The rows come from 5 hidden closed curves, with some noise, and rows from the same curve form a group. Each curve winds through 6 dimensions. The rows are also pushed far along 4 directions, which tell nothing about the answers.
Known rows, each followed by its group:
[ -3  -7   1  -1   5   9   3   2  -6   5   4  15 -10 -14  14  -2   2]  nered
[  0  -1  -5   0   2   0 -11  -7   0   1   1  -1  -1  -1   7  -2  -7]  vuta
[ -5  15   6  -3   8 -13 -13  -6  -1   3   5 -13   3 -11  -6 -15  20]  Gobud
[ 6 -4 -3 -3 -3 -1 14 -3  0 -1  0 -2  4 13 -6  2 -8]  ramuf
[ -2  -4   1   9   1   1 -10   0  -6  -1  -1  -7  -7   2  -8  -8   9]  samu
[-1 -3 -2 -3 11  7  7 -4  2 -4 -1  4 -3 -6  8  2 -8]  ramuf
[ -3 -37  -4 -12   4   6  -7  -7  -9   8   1   5  -4   3   1 -17 -23]  Gobud
[  2   5  -4  -6  -1 -16  -8  -3   1  12   1 -20   7  21  -9   0   2]  samu
[ 3 -3 -4  6 -7 -1  2  0 -3  1  0  4  6  6  0 -1 -3]  nered
[ -3  -9  -2  14 -15   8 -17  21 -11   4  12  27 -20 -14   1  -6  17]  Gobud
[-10 -13   1 -19  23 -10 -29 -21  -2  13   1 -27  -4  10  -5 -19 -11]  ramuf
[  3   3  -4  -2 -10   1  -4   4   3   5  -4 -10   5   2  -3   2   1]  nered
[ -3  19   8   5  -1   8   8  19   2  -4   7  11 -12 -21   1  11  20]  vuta
[ -1 -10  -2  -7  -3  12  14   8   7  -1  -1   2  12   8  -7   5 -18]  samu
[  7  19  -2  15 -15 -16  -6  10   0  -1   1  -5  -1  10 -12   5  25]  Gobud
[ 6 18  0  4 -2 -8 12  3  2 -5  5  1 -5  2 -4 10 10]  vuta
[ -4 -20   2  -9   8   1 -11  -8  -8   6   5   8  -8  -4  -1 -19  -3]  nered
[  0 -10  -1   2 -13  -3 -18  11  -3   9   3   5 -10  11  -4   2   3]  Gobud
[ 3 -6 -6  1  2 12  3 -9 -5  5 -2 -9  1  9  4 -1 -7]  ramuf
[  4 -14  -4  -1  -7   9   8  -1   3  -6  -2   1   0  21  -8   8 -18]  Gobud
[ 2 -2  0  9  3 -6 -7 -2 -5 -1 -2  5 -9 -1  0 -8 15]  Gobud
[  1   6  -3   4   9  -7 -11  -3  -2   4   2   2 -13  -4   9   0  13]  ramuf
[  5  -5  -2  -8   0  -9  11  -7   1   2  -8 -21  13  20 -13  -1 -12]  Gobud
[  0   9   3   3   0   4   4   1   5  -3  -8 -26   6  10 -11   9   1]  samu
[  2   0  -1 -11   4   4  11  -5   2   2  -3  -5   5  -8   5  -1  -5]  nered
[  1   3  -4   7   0  -2 -15  -7   2   0  -7 -14   2  13   0   1   0]  samu
[ -1   7  -1   0   3  -5 -14  -7   1   5  -5 -26   3   9  -6  -3   5]  Gobud
[ -5  -9   8   0  11   6   0  -2  -4  -5   1   6 -10  -8  -2  -8   5]  samu
[  0 -23 -10   0  -8  15  -9   4   1   3   0   1   2  26  -9   2 -23]  samu
[  3 -10 -10  16 -14  -3 -37   5 -11  14  -1 -18 -19  31  -8   3   8]  samu
[  5   3   1  -4  -8  -9   8   2   2   2  -2 -11   8  18 -16   3   0]  nered
[  8  -5  -9   8 -21   0 -17   9   0   5  -3   2 -10  20  -4   9   3]  nered
[  1  -7   2   7 -13  12  25  24   1  -9   1  32  -1 -20   5   9  -1]  samu
[ -7  17  10 -21  18  -6  14 -13  10  -2  -4 -17  20 -20   3  -6  -4]  vuta
[  7  14   5   7 -13  -4  31  17   5 -11  -1  15   5  -7  -6  13  12]  vuta
[ -3 -19  -8  -6   6   1 -20 -10  -8  12   2 -12  -2   7   1 -16 -13]  ramuf
[  4   0  -5  -8  -3  -5  -5  -5   0   7  -3 -12   2   1   1  -3   0]  nered
[ -4  -4   1  -3   3   6 -13   2  -4   6   7   1 -14  -3   2   0   0]  vuta
[  4  -2   0   3 -12  14  30  18   1  -8   0  10   9 -12  -5   6  -7]  vuta
[ -1  11   7 -12  15   9  28 -12  11 -12  -9 -19  15  -4  -3   7 -12]  vuta
[  2  11  -4  10  -9 -13 -26   1   2   6  -3  -5  -3   9   2   3  15]  Gobud
[ -9   5   9  -6  24  23  16  -4   3  -9  -2  -3   1 -28   5  -7   1]  ramuf
[  6  -9  -6  -1  -3  18  26   2   1  -5  -2   7   5   2   6  10 -19]  ramuf
[-4 -7  1 -3  9 -1 -7 -7 -7  9  4  0 -6  3  8 -4  0]  nered
[  2  24   4   1  -7 -10   5   8   9  -6   2   2   5  -3  -6  10  11]  vuta
[ 0  4 -1  1  0  5 -2 -4  7 -4 -8 -8  9  2  2  4 -5]  Gobud
[ -5 -21  -4  -3  12  11  -7  -7 -12   3  10  19 -16 -19  15 -15  -9]  vuta
[-4  7  6 -5  4  7  7  5  2 -3  4 -5 -1 -9 -7  1  1]  vuta
[ -4  16  13   1  -2   2  10  18   5  -4   1  13  -3 -23   0   5  24]  Gobud
[ -4  17   6 -12  23   2  14 -16  13 -11  -8 -18  16  -8   2   0  -7]  ramuf
[  4   7  -3  15  -2   1   0  11  -3  -1   5  13 -13   2   1   5  21]  samu
[ -7   2   8  -9  20   8  18 -13   3  -8  -2   2  18 -22   8 -13  -8]  nered
[  3 -29 -10  -1  -5   2 -21 -11 -14  15   6   4 -12  23   1 -12 -12]  ramuf
[  7  -2  -9   0 -10   2  14   4   3   4  -4 -25  13  26 -15  11 -15]  samu
[ -3  11   3  -4  13   3   6  -1   3  -2  -2 -19   3  -7  -6  -1   3]  ramuf
[  6   5   1  18 -29  20  29  42   1 -10   5  28  -7 -12  -9  22   9]  vuta
[ -5  12   6  -2  13  12  16   9   4  -7   0  -3   0 -24   0   1   8]  ramuf
[  0  13   0  16  -1   2 -13  12  -1   1   4  10 -12  -3   1   2  28]  samu
[  5  -6  -7  16 -16  11  10  13  -3  -2   0  14   3  10   1  11  -7]  nered
[ 6 -3 -6 -1 -7  1 -1 -2  3  1 -4  3 -1  9  4  6 -5]  nered

New rows, each followed by its group:
[ -2 -14  -1   2  -6  11  -5  16  -1   2   3  10 -14   4  -5   7  -5]  ramuf
[-4 -4  8 -2  1  5  6  8 -3  1  4 12 -1 -6 -2 -1  5]  nered
[ -6   2   8 -11   6   1  15  -8   9  -3  -5  -7  25   8  -4   2 -20]  nered
[ 1  1 -2  9 -6  8 -6  1 -2  0 -1  6  3 -3  2 -5  6]  ramuf
[ -1   9   2   2   8  10   7   3   2  -3  -2 -13  -1  -4  -4   4   6]  ramuf
[-1 12  3  0 -3 -2  4 17  5  0  1  2 -2 -8 -3  9 11]  ramuf
[  1   1  -2   3   5   8  10   4  -2  -2   3  15  -9 -13  13   4   5]  ramuf
[  9  -3 -13  20 -26  -3 -21  14 -10  12   2   5  -8  18  -1   4  11]  ramuf
[  3  10   0  10 -15  -2   3  15   1  -3   4   3   1   1 -11   5  13]  Gobud
[ -9  -3   9 -10  19   8  10  -9  -2   1   3   2   3 -12   9  -5  -4]  nered
[ -1 -10  -1  -7   6   9  -4  -6   0  -1  -1  15  -6 -14  13  -6  -4]  nered
[  3 -18  -9   6 -20  -9 -24   3  -6  12   2   4   0  33  -6   2 -12]  nered
[  3 -18  -4   5  -2   1  -3   0  -7   1  -2   6  -8   8  -2  -5  -2]  Gobud
[-11  -1  10   5  20  12  -6  -6  -6  -2   4  13 -11 -17  10 -11  13]  nered
[ -1   6   1   3   4   9   7  12   1  -3   1  -3  -5 -11  -3   3   6]  ramuf
[-2  0  2 13 -9  2 -3 11 -2  3  3 21 -3  8  8 13  4]  nered
[ 0 13  3 -3 -2 -4  4  9  5  2 -1 -2  6 -8  0  5  8]  ramuf
[  8   8  -2  14 -17 -13   0  15  -4   0   5  15 -13   7  -5   9  20]  vuta
[  0   0   0   0 -10   2   2   7   0   1   3  -8   6   5 -13  -1  -2]  Gobud
[  2 -12  -9   4 -10   3 -17   0  -3   8  -3 -17  -3  23  -9   1  -9]  Gobud
[ -7 -14   2  -1   8  15   4  10  -8   4   7  21 -10 -25  11  -9   3]  samu
[-5  1  5 -3 10 -2  0 -5 -4  7  3 -3 -1  3  4  0  3]  nered
[  0  12  -1  11  -1  -6 -15   3  -3   2   1   7  -6 -16  11  -3  19]  vuta
[  4 -10 -11  19 -20   5 -24  12 -12  11   4  17 -13   5   6  -3  10]  ramuf
[  4   9  -3   4  -8 -15 -14  -4   0   4   7  -8  -6  20  -9   3  10]  Gobud
[ 4 12  0  4  5 -6 13  0  1 -3  1 -3 -2  6 -4  5 12]  samu
[  1 -11   0  -1  -2   7   9   1   0  -2  -4  -1  -5   8   1   9 -12]  samu
[ 10  18   1  13 -18  -9  19  21   2  -8   3  15  -5   2  -8  17  20]  vuta
[ -6   1   2  -1  17  10  -8  -7  -3   1   0 -13  -7  -8   1  -8   5]  ramuf
[-4 11  7  4  3  8  1  2  5 -4 -3 -3  2 -1 -3  4  8]  nered
[ 0  2  1  3 -7 -6 -2  6  0  1  1 13  5 -6  1 -4  7]  nered
[  1  -2  -1  -5   3   4  13 -10   6  -2  -5  -4  13  13   4   9 -19]  nered
[ -3   7   5  -3   7   3  14  10   1   1   4   8   2 -20   4  -1  11]  samu
[  2  20   5  13  -9   5  12  17   6  -6  -7 -13   1   1  -9  18  18]  samu
[-5  1  5  2 -2  1  4  3  3  0  0  9 10  6  2  7 -5]  nered
[ 1  2 -2  5 -1 -6 -5 -3 -4  3  1  4  4  0  3 -6  5]  nered
[ -7 -22  -3 -20  13   1 -15 -14  -1  10   0 -15   4   8  -1 -14 -26]  ramuf
[ -2  -8  -4  -3  -3   2 -21  -1  -4  10   0  -4  -4  -1   3  -9   1]  nered
[ -1  -3  -2  20  -3   0 -25   4 -13   7   6  11 -23  11   3  -1  21]  nered
[  0  -9  -2   4 -15  11   2  16  -3   0   6   7  -2  -1  -9   1  -3]  Gobud
[ -1  19   5  -1  12 -21 -16 -15   2   3  -1 -20  -4  10  -5  -4  22]  Gobud
[ 1  7 -1 -3  9 -5  3 -7 -2 -2  6  0 -7 -4  2 -1  3]  vuta
[ -3   4   3  -1  15  10  12  -9   5 -10  -6  -4   8 -14   8  -1  -5]  samu
[  5  -3  -4   7 -12   3   1   6   1  -5   5  12  -9  12  -5   9   0]  Gobud
[ -2  14   1  16  -3  -5 -13   5  -4   7   0  -4   0   6   2   4  18]  nered
[  4  14  -3   1  -6  -4  -4  -5   7   3  -8 -16  14  13  -2   7   0]  ramuf
[ -2   8   4   0   4   8  21  14   1  -2   3   8   3 -20   3   3  10]  samu
[ -1 -18  -8  -6   6  14  -3 -11   4   0  -3 -14  10  25 -10  -4 -27]  samu
[ 2  0  0  3 -3  1  0  0  2 -6  3  7 -6  7 -3  5  2]  Gobud
[ -7 -31  -1 -10   9  11  -6 -12  -8  10   4   1  -3  15   5  -7 -28]  nered
[ 1  3 -3  1  8  0  0 -2  1 -1  0  2 -7 -2  7  4  2]  ramuf
[  3   4  -1 -10   4  -2   1 -11   7  -1  -6  -8   6   0   3  -1  -3]  nered
[  1 -13  -2  -5  -6  -4  -3  -4  -2   9   0 -14   6  34 -13   3 -17]  nered
[  2  25   2  27 -14  -1   1  22  -2   0   2  12  -3  -3   3  16  31]  nered
[ -1  14   5   0   4 -20  -4  -2   0   3  -1  -6   4  -6   0  -5  17]  samu
[ -9  -9   7 -11  14   8   9 -14   5  -2  -3   0  19   5   5  -2 -24]  nered
[ 5  2 -1  1  3 -8  7 -3 -2  0  1 -5 -4 14 -5  3  6]  samu
[ 7 -7 -4  4 -7 -4  7  3 -2  0 -6 -6  1 16 -9  3 -2]  Gobud
[ 3 -5 -1  5  2 -2  1 -4 -2 -4 -3  2 -2  3 -3 -5  4]  Gobud
[  8 -12  -9  12 -13   0  -2   3  -4  -2  -2   4  -4  20  -8   3  -4]  Gobud
[  1  11   1   6  -3  12  14  11   6 -11   1  19   0 -20   9  11   1]  vuta
[ -8  -4   5   1  12  20   9   9  -5  -2   4  12  -6 -30   9  -8   7]  samu
[ -5  -6   2 -11   8   3  -1   1   4   2  -1 -11   0   4  -8   0 -11]  ramuf
[  0  11   6  -1   9  22  30  -1   3  -8  -3   1   9 -19   7   4   2]  ramuf
[ -3  15   7   2   0  -1   7   7   3  -5   4   1   5 -17  -6  -4  16]  Gobud
[ -6 -21  -5  -6  13   8 -18 -12  -9  10   1 -16  -5   6   0 -16 -12]  samu
[-3 15  5 -6  3 -7  1 -3  2 -1 10 -5  1 -5 -6 -2 10]  Gobud
[ 7  5 -6 14 -9 -1  6  8 -1 -1 -3  2 -7  8  5 16  6]  samu
[-4 -9  3 -7 -3  0 -9  4  1  5  1  1 -1  2 -4 -3 -3]  Gobud
[ -2   6   5  -9  17  16  35  -3   7 -12  -2   7  10 -25  11   3  -8]  ramuf
[  3 -14   0  -5  -9  10  19   8   1  -4   0   9   5   6 -10   2 -13]  nered
[ -4  -5   2   1   0  -8 -26   1  -6  10   4   2 -17   4  -1  -6  15]  Gobud
[ -6  12   9 -10   8   1   9  -2   3  -4  11   2   2 -19  -2  -5   7]  Gobud
[  3   3  -5  12  -2 -12 -21   3  -7   5   5   6 -19   8  -2  -2  20]  ramuf
[  6  -1  -7  18 -22  10  -4  16  -5   2   0  15  -2   3   1   5   8]  ramuf
[  1 -32  -5   0 -19  18  -1  17  -3   3   2  20  -9  13  -4   7 -21]  Gobud
